The rows are grouped in 4 different ways at once. Each group adds its own fixed numbers to the row, and there is some noise. The rows also spread widely along 12 directions, which tell nothing about the answers.
Known rows, each followed by its group in each grouping:
[-16  12  -4 -23  -2 -12  -1   3   4  -9  17   0   5  -3 -10  10 -13  14
  -3 -10   2  19 -16  15 -11 -22 -11  10  11  14  -5   8  14 -15  -2   5
  13  -4   4] | K_277 K_259 C Vanu
[  3 -45   3   1  15   2 -10 -17   3 -13   8  -4  -1   2   4 -13   5 -14
   7  35  20  -2  26  30   6 -27   5  -8 -11  11 -11 -21   9  -2  23  21
  28  -2 -26] | K_723 K_708 L Vanu
[  7 -14  27 -10 -19  18 -17   5   2  17   5   9  14 -13  34 -37   1 -21
  16 -13   2  -6   5  -3 -15  -5   1 -18  17  -8 -20  -2  11 -11 -23 -10
   4  16  -9] | K_557 K_198 W roga
[ -3 -17  -2   1  -7   1  -2 -15 -24  -3  21  10  -9   2  -5  -5  -2 -17
   8   6 -19   0  18  20   0  -9  20 -12  -1 -21  11 -12 -18   3  14   0
  23 -30  -5] | K_613 K_708 L nibu
[ 13 -21   6  13 -20   0 -42 -12   8  36  24   6  -2   3  18 -18  -3  -5
  -6 -10  -2   4  12  15  -3 -10   3 -14  -5 -26  18  22 -30  12  17  -3
 -11 -26 -16] | K_313 K_198 M laz
[ -5   3  16  -6 -29   3  30  18 -11 -17  -6  -9 -39   8  -4  16  -8 -10
  26  -9 -11   0  -6   9 -13   9 -16 -12  27  -8  23 -20   6 -11 -31   6
   5   9   7] | K_557 K_259 R kunot
[ 19  -3  -7  27  13  15  20 -41  -7   4  19 -10 -28  24 -23 -18  16  13
  -1  15 -16  19   8 -18 -24 -20  -3   7 -31  -3  24   8 -25 -14  21  33
  -7 -33   2] | K_313 K_708 W kunot
[-15   9 -10   4   1 -42   6  21  -2 -19  16  -2 -17 -18   1  17  -5 -12
 -20 -15   4   5   2  -9   5 -18 -18   0  -4   4  22   1  11  -1  -5  26
   4 -25   8] | K_560 K_198 M laz
[ -6  -7   1  13  -9  20  -2  -8   4  -9  24  25 -10   0  16  -7  11  -2
   7  -8   8  16   7   1 -16   3  12  -5 -11 -10   4  24  -8   2   5   1
   5 -16  -6] | K_613 K_198 R roga
[ 13  -1  39 -15   0 -10 -18  15  -2  18  -7 -29  -6   4   7   9 -14  -5
   7  12  -2 -25 -24  14   0  -6 -27  -4  -1  13 -16  -8  26  16   3  12
  21  22  -6] | K_560 K_708 C nibu
[-17   2  -2 -20 -21   2  -2   5 -11  -6  16   8   3  -3  -1  -8  -7  -8
  12 -17 -11  13   7  20 -12 -14  -8 -11  34 -21   7 -12  -1 -27 -18 -12
  15  -5   5] | K_723 K_259 C laz
[-28   3  -6 -21 -36 -24 -12   7   5  11  16   4  -3   1  -8   4 -17  25
  -4 -25  -2  28 -13  35 -22 -20   1  -1  15 -18  22  22  -5  -2   2 -12
  -4 -31   7] | K_277 K_198 M nibu
[-40 -19   7 -28 -33 -42  49  19 -10 -35 -10  -3  -6 -23 -26  41  16 -13
  10  31  32 -10  11  38 -12 -20  49  17  -7 -10 -30 -30  50  31  12  15
  47  -3  10] | K_723 K_708 W laz
[ 13  -6  20 -16   5  -2  10   3  -1   9  -2 -23  -5   1 -10   3  -5 -17
   9  19  -5 -23   1  14   9 -11  -1 -10   3  17 -11 -34  12 -11  -9  21
  10  24   2] | K_277 K_259 W roga
[ 27  14  -7  18  37  43  -3 -29  -8  -2  31   6   4  18  -6 -22   8 -16
   3   7 -42 -12  20  -4   0  -2 -12 -20  -6  -2  20  -3 -27 -49  -4  14
  13  -2  -4] | K_277 K_198 W nibu
[ 25   7  35  -9 -17   5 -24 -12 -14  60  13 -21   4  -1  13 -27  -1   2
  -3   1 -23 -19 -31 -21 -20  -7   3  -1 -12 -11 -33  13  -9  26   8   2
   0  -8   2] | K_313 K_198 L kunot
[  9   5  18 -11  -6  -5   0  -4 -16  10   2 -22 -14   8  -3 -23 -16   5
   8 -10 -32   4 -19  -7 -15 -17 -34 -14  16  -1  10  -9  -2 -14 -13   4
   7  -7   0] | K_557 K_198 C nibu
[ 21 -15  31   6  -9  49 -47   9  17  12  13  10   5  12  51 -22   2 -25
  21 -10  11 -19   4  19  -9  17 -25 -29  14 -17   1  23   1  -6 -12 -15
  13  23 -25] | K_277 K_198 C kunot
[ 11  52   6  -9   9  -1  -4   1 -29   9  31  -2   7 -17   1  19   3  -8
 -12 -15 -51 -35 -25 -27  -7  10  -6  13  -9 -14 -12   7  -2   5   3   4
  34 -12  21] | K_313 K_259 M laz
[ 12 -31  30   7   1  23   1  -8  -4   2  -3   1  -5  -2  17 -30  -3 -21
  29  26  -2   5   5  -2  -6  -7  -1 -14  -3  19 -21 -15   9  -9  -1  11
  14  21 -22] | K_560 K_708 R nibu
[ 14 -29  25  -7   4   9 -34  -6  10  20   7 -10  21  -4  22 -22   4 -23
   8  17   9 -25  13  26   7 -16  -5 -18   2   0 -21 -12  13  -3   5   3
  20  26 -27] | K_313 K_198 W laz
[ -2  16  14   2 -20  -4  47   6 -15 -20  -4  -2 -38  -3  -7  13   7   4
  15  -6  -7  15 -18 -29 -36   4  -1  10  -4   3   3   4  14   1 -14  19
   6  -7  15] | K_557 K_708 W kunot
[ 17   5  27   2 -15   5 -27   2   9  21   9  -3 -17   4  17   9 -14  12
   5 -20 -12   1 -22   6 -16  14 -24  -4   1  -1   7  31  -9  11   6  -4
  -3   2 -15] | K_313 K_198 W laz
[  3  -8   2  16 -20  -5  24 -12   0   9  10   7 -28  -3  -8 -15   2   4
   2  -6  -5  37   7 -21 -22 -13  18  -2 -11   4  14  10 -16  -7  -5  16
 -23 -26   0] | K_557 K_198 W laz
[-30 -25   2 -34 -29 -22  -4 -11  -8  -7   3 -17  -4  14 -23   0  -2  30
   7   9  17  11 -12  57 -23 -40  -5   5  14 -27  -4  -7  25  11  25 -10
  30 -20  -6] | K_313 K_259 C nibu
[-12  11 -12  -2  18  -2   0   0 -14 -35  19   4  -6  -3   9   0   1  -3
  -1 -12  -9  -4  -3   0  -9 -12 -31  -3   3  -6   7   3  18 -22  -1   6
  32 -16  -1] | K_277 K_198 L nibu
[  4 -11  18  -3 -28 -19 -30  10  11  45   8  -4  -2  -7  23 -29 -19   1
  -5 -17   5  17 -14  -8 -11 -23  -8 -16   6   4   0  18  -4   3  -9   7
 -30 -13  -6] | K_277 K_198 M nibu
[ 34   0  31  16   0  34 -24 -11 -13  22  17   9  -2 -11  45 -30  13 -18
  13   0   3 -20 -18 -49 -24   1   0  -3 -16  -6 -42  22   6  21   5   7
  12  -4 -12] | K_277 K_259 L Vanu
[ 10  25  12  14 -13 -30   9  37  42  -2   7 -13 -41  14   5  45   7   6
 -17 -25  46  -1 -10  -6 -13   5 -14   9  -8  19  23  29  29  11 -24  38
 -32   8  11] | K_557 K_259 W laz
[ -2 -24  10  -1 -23   1 -31   0   5  19  22  11   5  -6  17  -1   1 -23
  -1   3  13 -15  13  26   7 -12  15 -14  -1 -18  -4   0  -5  12  10  -3
   5 -14 -14] | K_277 K_259 R laz
[-23   9 -16 -28  12 -20 -16 -15 -20  -9  25  -2  10  -4 -22   5 -24  21
 -15 -10 -34  13 -11  29   3 -24 -18   2   6   0   5   2  -6 -14  25  -7
  34 -33  -2] | K_723 K_198 L nibu
[ -5  14   0   0 -20  -3  -1  14  17  14  32  14  -1   2   2  19  19 -12
 -16  -9  22 -13   9  12  -7  -4  32   6 -10 -21   0  14   1  11  -5  13
  -4 -21  20] | K_723 K_259 R roga
[ 20 -16  28 -10 -10  -4 -44 -11  20  43   7 -29   4  19   7  -9   0  10
  -4   9  18 -21 -10  32  -6 -21 -20  -6  -3  -8 -10   7   7  11  16   7
  -5   9 -19] | K_313 K_259 W laz
[ 16  28  19 -22  12  25  -3  -7  -9  27  14  -9  24  10 -15  -3  -3   7
  12  12 -42 -17 -19  17 -14   6  14   5   1   7 -31  -7  -4 -14  -4  -2
  28  23  11] | K_723 K_708 L nibu
[  0 -56   4  20 -30   1  -2  -5   3   9   7  10 -36  -3  17 -20 -12 -26
  19   2  16  35  33   7  10 -15  17 -24   7   8  17  -8 -22  -2  -1  11
 -23 -20 -23] | K_277 K_259 L kunot
[  4 -24  23  14 -37   6 -10  17  25  28   3  15 -16   3  25 -10   1 -15
  12  -7  30  15   4   4 -17  -1  28 -11  -1   1   3  21   2  15 -13   6
 -27  -3 -11] | K_557 K_708 R nibu

New rows. What belongs after each?
[  4 -16  12  -4 -33  -3 -21 -11  28  50  16  -2   9  12  -6 -24  -4  11
  -4  -5   7  23   7  29 -15 -23  28  -9   3  -7   9  15 -23  -6  -3  -3
 -33 -10  -6] | K_557 K_198 W laz
[  2  -6  13   7 -31  -9 -16   7   8   4   6  -6 -39   9  14   6 -21  23
   9 -33  -3  33 -20   9 -20   3 -36  -5   9  -2  30  34 -11   6   4  -1
 -13 -14 -14] | K_313 K_198 C laz
[ -4 -27   3   3 -13   8 -12 -25 -18   5  30  23   1 -19   3  -2  -1 -10
   3  14 -12   8   9  10  -2 -13  39   0 -24 -13 -10  19 -22  34  43  -9
  29 -50 -16] | K_277 K_198 C Vanu
[-14 -19  -4  -8  -7 -40 -15  -4   2  15  15  -6  -4  -2 -14  12  -9   7
 -21  14   8   2   6  34   6 -33  11   4 -18  -5  10   2  -2  21  36  16
  13 -39  -3] | K_723 K_708 M nibu
[  6 -22  10  13 -10   0 -30   3  30   4  14   7  -2   2  37 -15  14 -11
  -1  -7  57   1  11   2 -13 -19 -14 -10  -6  -3  -6  22  27  -1  -2  12
 -11   3 -20] | K_277 K_259 W laz
[ -4 -20  -4   4 -10 -16 -11 -15  13  19  25  -3 -13  10 -12  -1   3   7
 -15   9  22  14  12  18  -3 -27  24   6 -21   3   6  16  -9  19  27  15
  -9 -35  -6] | K_557 K_259 L kunot
[ -6 -16  16 -20 -27 -41 -39 -10   5  52  15 -13   9 -13  -1 -22 -18  10
 -21  -5  11  16 -16   2  -6 -44   6   3  -7   4 -17  11   1  24  19   0
 -15 -29  -8] | K_557 K_259 C laz
[-24   5 -14 -19   4  -5 -13  -1  15  14  32  16  49 -19  -8  -4   2 -17
 -18   7   0   5  14  27   7 -25  36  -1  -2  10 -21  -3   5 -29  -6   0
  11   1   3] | K_277 K_198 R laz
[ -6 -25  -4  31  14   8   7  -4  25 -46  12  25 -29  -7  25   0  16   3
   5  -3  50  33  19 -16 -19  -3  -6   7 -30  25   8  37  25   9  16  19
   4 -10 -24] | K_557 K_198 W roga
[ -1  32 -28  22  46   9  20  -1  18 -37  33   2  -2  13 -16   6  17 -14
 -18  -1  -6   6  24  -6   4 -15 -23  -5 -12  22  29  -8  -1 -66 -27  40
   3   9  15] | K_560 K_198 R laz
[-30   7 -21 -35   5 -16 -25 -12  14  16  37   3  47   4 -20 -16  10   4
 -28   8  17  -4  15  47   1 -49  21   1   5 -15 -13 -13  10 -32   1  -1
   8 -12  16] | K_613 K_259 R roga
[ -3   7  -2  -4   3 -11  19  -7   4   6  15  -2   6 -10 -18  -3   2  -7
  -6  10 -11  11   7  -5  -2 -22  23   2 -13  18  -7  -7   0 -20  -5  21
   0  -4   8] | K_277 K_198 W laz
[ 15 -18  26  -3   3  13 -30  -8  17  20  11  -6  14   6  22 -27  17  -7
  -3  13  27 -22   3  12 -11 -18  -2  -8 -14  -8 -20   8  18  11  10   5
  11  10 -15] | K_557 K_198 W roga
[ -8 -20  -5   7  14   8  -9 -16  15 -30  20  10  -6   2   2  15   3  13
  -1  18  25  17   6  27  -7 -14   3  10 -29  17   1  30  11  16  39  12
  30 -17 -24] | K_277 K_198 C Vanu
[ -3 -34   0   1   8  -7 -17  -7  10  15  19   9  24 -20   6 -23  -8 -38
  -7  20   1   7  38  18  28 -29  31 -18  -4  22 -10 -21  -7 -13   4   6
   8  -1 -18] | K_557 K_198 C laz
[-15  27   9 -17 -22  26   5   0  -8  -7  17  28   4  -5   5   6  -2  13
  23 -21 -19  12 -24   3 -37  16  13  10  13  -6 -14  27   9  -2  -9 -26
  24  -2   5] | K_557 K_259 R nibu
[ 25 -23  10  38  -9  46  17 -33   0 -12  15  14 -45  22   5 -13  16   1
  26  10   3  16  15  -8 -27   5  10  -6 -19 -10  23  20 -26   0  14  15
  -6 -25 -18] | K_277 K_259 W Vanu
[  2 -31  29  -9 -21 -25 -16   3  -1  13  -9 -13  -5 -16  22 -22  -1 -12
   3   9  25  -6  -5  -5 -12 -28 -11  -8   1   0 -22 -13  34  19   3  10
   9   2 -18] | K_557 K_708 W laz
[  1  -3   9  -7 -11 -10  11   9  11   7  -2 -17  -5   3  -3 -17  -5  -6
   5  -4   3  11   4   6  -9 -23 -15 -16  20   8   7 -19   7 -39 -33  19
 -15  20   2] | K_277 K_198 W laz
[  1  17   6  -1 -29  14   8  -7 -29   5  14   9 -16  -1  12 -41  -6  -2
  15 -34 -37  32 -14 -42 -43  -9 -23 -11  23 -26  14   6 -15 -27 -27  -9
  -7 -29  15] | K_557 K_708 C kunot
[ -5 -13   9   5 -22 -10  16   9   3 -17   3   4 -27  -1  12   0  10  -3
   9  -4  34  13  -2  -7 -30 -17  -1   4  -5  -8   4   8  28  14  -4  15
   6 -16   0] | K_557 K_708 C Vanu
[-11 -12  21  -6  -7   6  24  19  25 -28  -7   3   8  -1  16   5  43 -23
  19  26  72 -26  16  15 -27 -16  32   6  -7  -1 -42  -9  75  12 -17  19
  29  35   1] | K_557 K_259 W nibu
[-11 -28  -3   0  -4   2 -13  -1  25  -2  16   7  12   5   4 -11   6 -16
  -1  13  24   9  33  42   9 -23  17 -19   1   1   4  -9   2 -23  -8   8
   2   9 -15] | K_613 K_198 R laz
[  4  -1   5 -21   6   3 -22  -6   3  20  20  -9  31   5   6 -33  13 -17
 -10   9  13 -21  10  12  -9 -39   7  -8  12  -8 -26 -22  18 -25 -16   8
  12   7   4] | K_557 K_259 L Vanu
[  7 -31   7  15  -6  12 -23  -3  21   5   8  -1   0  15  24 -35  13 -14
   5   5  25   2  29  16  -9 -23  -8 -23   4 -14  15   0   5 -17 -12  12
  -6   6 -19] | K_557 K_198 M laz
[ 11 -15  -4  26  29  29  14 -25   6 -26  15   1 -12  10   2 -22  20  -6
   5  26  11   7  14 -14 -12 -22  -8  -5 -26  17   2   1   2 -25   2  35
  12  -1 -15] | K_277 K_198 R Vanu
[-15 -28  -6   5  -7 -38  10  -7   8 -13  -3 -12 -32   3 -14   1 -12  17
  -2   5  23  34   4  13  -4 -36 -14   3  -6  21  22  -3  12  -4  19  27
  -7 -20 -15] | K_313 K_708 W nibu
[  1 -26  26  -8 -26  -1  -5 -11 -21   6  -4  -3 -20 -17   9  -4 -21   1
  21   3 -26  10 -12   8  -6   0  -5 -11   3   1  -6   0  -8  18  20 -10
  19 -11 -25] | K_277 K_198 W laz
[ -3  12  13  -9   3   4   8   3 -15 -12  15   2   1 -13   8   0  11 -11
   1   0  -6 -13 -10 -14 -17  -2   5   5 -12  -5 -17   4  20  14   5   3
  32 -10   7] | K_557 K_198 C roga
[ 11   6   0  13  16  13 -17  -7  14   0  20  12  -1   6  13 -17  -2   2
  -4 -16  -1  14   3 -11 -10  -8 -15  -7  -6  13  13  25  -1 -22  -5  10
  -4  -5 -13] | K_557 K_198 W nibu
[  2   2   7  -9 -13   2 -28 -10  -2  24  21  -5   1   9  11 -33  -5   5
 -10 -19 -13   1 -11   0 -14 -22 -28 -14   9 -20  11   6 -13 -17  -8  -4
  -4 -19   1] | K_557 K_198 R roga
[-13 -24  15 -29  -9 -26  -2 -16 -42  -6  -1 -24 -14 -17  -4 -18 -15   8
   5  12 -23  -6 -23   5  -7 -32 -27  -5   1  -5 -20 -28  14  18  29  -1
  44 -23  -7] | K_277 K_198 L roga
[-39   4 -25 -19 -19   5  33   4   4 -28  12  14   4   9 -18 -13  -5   6
  23 -21 -10  50  14  33 -25 -21   4  -7  42  -8  25 -11   1 -67 -39  -8
   5   2  14] | K_313 K_198 C nibu
[ 17 -12  -1  21  24   4 -16  -3  22   5  15  -6 -14  17   2   1 -13   1
  -2   8   2  10  14  16  10  -8 -17  -9 -13  34  29  12  -8 -20   9  28
  -9   3 -17] | K_277 K_708 M nibu
[-14 -22   0 -11  -2 -18   0  -6  -2 -12   7 -13  -2  -1   0 -31  -1   1
  -4   6  15  20  10   8 -12 -46 -20 -10   4  -3  -1 -17  16 -19  -1  14
  10 -13  -2] | K_723 K_198 C roga
[ -7  10  -4  18 -15  -9  39   5  -3 -22   5   2 -33   0   0 -11  13  -1
   7 -14  12  35  -1 -37 -37 -18 -11   4  -2  -2  12   2  12 -20 -24  27
  -6 -16  16] | K_723 K_708 C laz
[ 17  32  16  -4   4  -2  21  12 -14   8   2 -10  -7  -6  -1 -10  -5 -18
   3 -14 -39 -11 -14 -35  -9  -3 -15 -10  11  11   2 -15   8 -29 -41  19
  -1  11  16] | K_557 K_198 W nibu
[-15  32 -16 -19   9 -19  -4  -1  -1   0  33   2  17  -4 -25  22  -4   4
 -23 -11 -18   0  -3  18   1 -18   8  11  -2   1   4   3   1 -14   5   1
  18 -19  16] | K_557 K_259 C laz
[-18   9   3 -11 -12  -8  39   3 -13 -16  -5  -6 -17 -10  -9 -19 -11   5
  17  -3 -15  38 -16 -30 -31 -19 -17   2  13  23  -4 -16  18 -38 -32  16
   2   7  11] | K_557 K_708 R kunot
[ 25   3  10  17  -4  17  -4 -16 -12   9  10 -12 -28  19   8 -33   4  -2
   6 -14 -20  -1  -5 -24 -21 -13 -36 -24   5 -21  26   2 -15 -26 -14  16
 -13 -18  -1] | K_277 K_198 W nibu
[  5   1  -4  24   5  -8  12   1  -2 -34   7 -16 -42  12   8  -2  13   1
 -11  -5  14  -1   0 -17 -17 -21 -53 -10 -10 -11  29   0  16 -12  -6  36
   5 -20   0] | K_723 K_198 R laz
[ -5  27   3 -16  -1 -10 -15  13   4  12  26   8  22  -3  -2  19   8 -12
 -15 -11  -3 -30  -1  20  -2  -5  16   6  -3 -15  -2   9  15   5   1   0
  21 -11  12] | K_557 K_708 W nibu
[ 18 -38  25  13 -42 -27 -11  -8   7  44  -3 -39 -59  38 -13  -3  -7  20
  -7  10  17   7  -5  22 -14 -23  -8  -9 -13 -18  37   4 -25  40  24  27
 -34 -40  -7] | K_557 K_708 L kunot
[-14 -14  -9  -3 -27 -38  -8   8   3  -1  16  -8 -23  14 -10  27   4  -3
 -16 -10  18 -15  15  48   4 -21   0  -8   2 -40  42   1   0  16  14  12
  -1 -42   1] | K_313 K_198 W nibu
[ -3   0  -1  -7  25  11  11 -23 -20 -27  16   5   6  -5 -11  -5   4 -11
   8  16 -19 -12  10   4  -1 -13  -1  -1  -4   8 -12 -17  16 -13  10   4
  43  -4 -10] | K_557 K_259 W nibu
[ 17 -21  -7  27  33  28  11 -11  17 -15  20  15   9   4   8 -18  19 -39
   5  30  12  -1  50   3  11 -12  27 -12 -15  23   7 -18  -5 -33 -10  34
   9  13 -11] | K_557 K_708 M Vanu
[-17  -3  -9   7   1  -7  26  -6 -14 -44   4  11 -34 -12  -1  -6 -15   7
  13 -23 -17  48   2 -17 -17  -9 -32  -3  13  18  25   1   2 -31  -9   5
  11 -17 -12] | K_557 K_198 W laz
[ -2  38  15 -24  -8  -3   8  27   8  10  12   0  21  -6   0  13   9 -11
  -3 -12  -5 -22 -11   6 -12   3  13   1   8  -7 -18  -2  19 -15 -29   7
  11  21  26] | K_723 K_198 W roga
[-16  -3  -7 -19 -10   3   0 -20 -13   8  17  -2  11   7 -18 -30 -12   7
   8  -2 -28  26  -1  23 -14 -32   1 -10  19 -13   7 -10 -14 -35  -4  -9
  10 -18   3] | K_277 K_198 C nibu
[ 10 -22  30  -9 -11 -11 -11 -10 -35  22   0 -14 -12 -25  18 -27 -16 -17
   8  12 -25  -7 -18 -27  -4 -14  -7 -13  -8   3 -29 -12  -1  27  18   4
  20 -17 -15] | K_277 K_198 L kunot
[ -5 -25  -8  13 -11 -10  -4 -13  -4  -2  11  -4 -20  13   4 -37   1  -5
   1  -3  14  25  11  -4 -15 -43 -22 -18   5 -14  28  -6  -1 -21  -1  17
 -11 -34  -5] | K_277 K_708 C nibu
[ 24  20  17  12  -1  26 -26   6  17  21  20  -6 -15  23  17   4  -2   2
  -3 -19 -11 -12 -16   3 -12  12 -33 -13  -3  -6  22  29 -15 -13 -13  10
 -11   6  -1] | K_277 K_198 R kunot
[-13  17 -18   4  15  38  18  -4  -4 -41  25  47   7  -4   4   1  -4  -9
  27 -20 -28  38  19   7 -12  20  11  -4  17  12  14  14  -9 -54 -20 -13
  21   8  -5] | K_613 K_708 W nibu
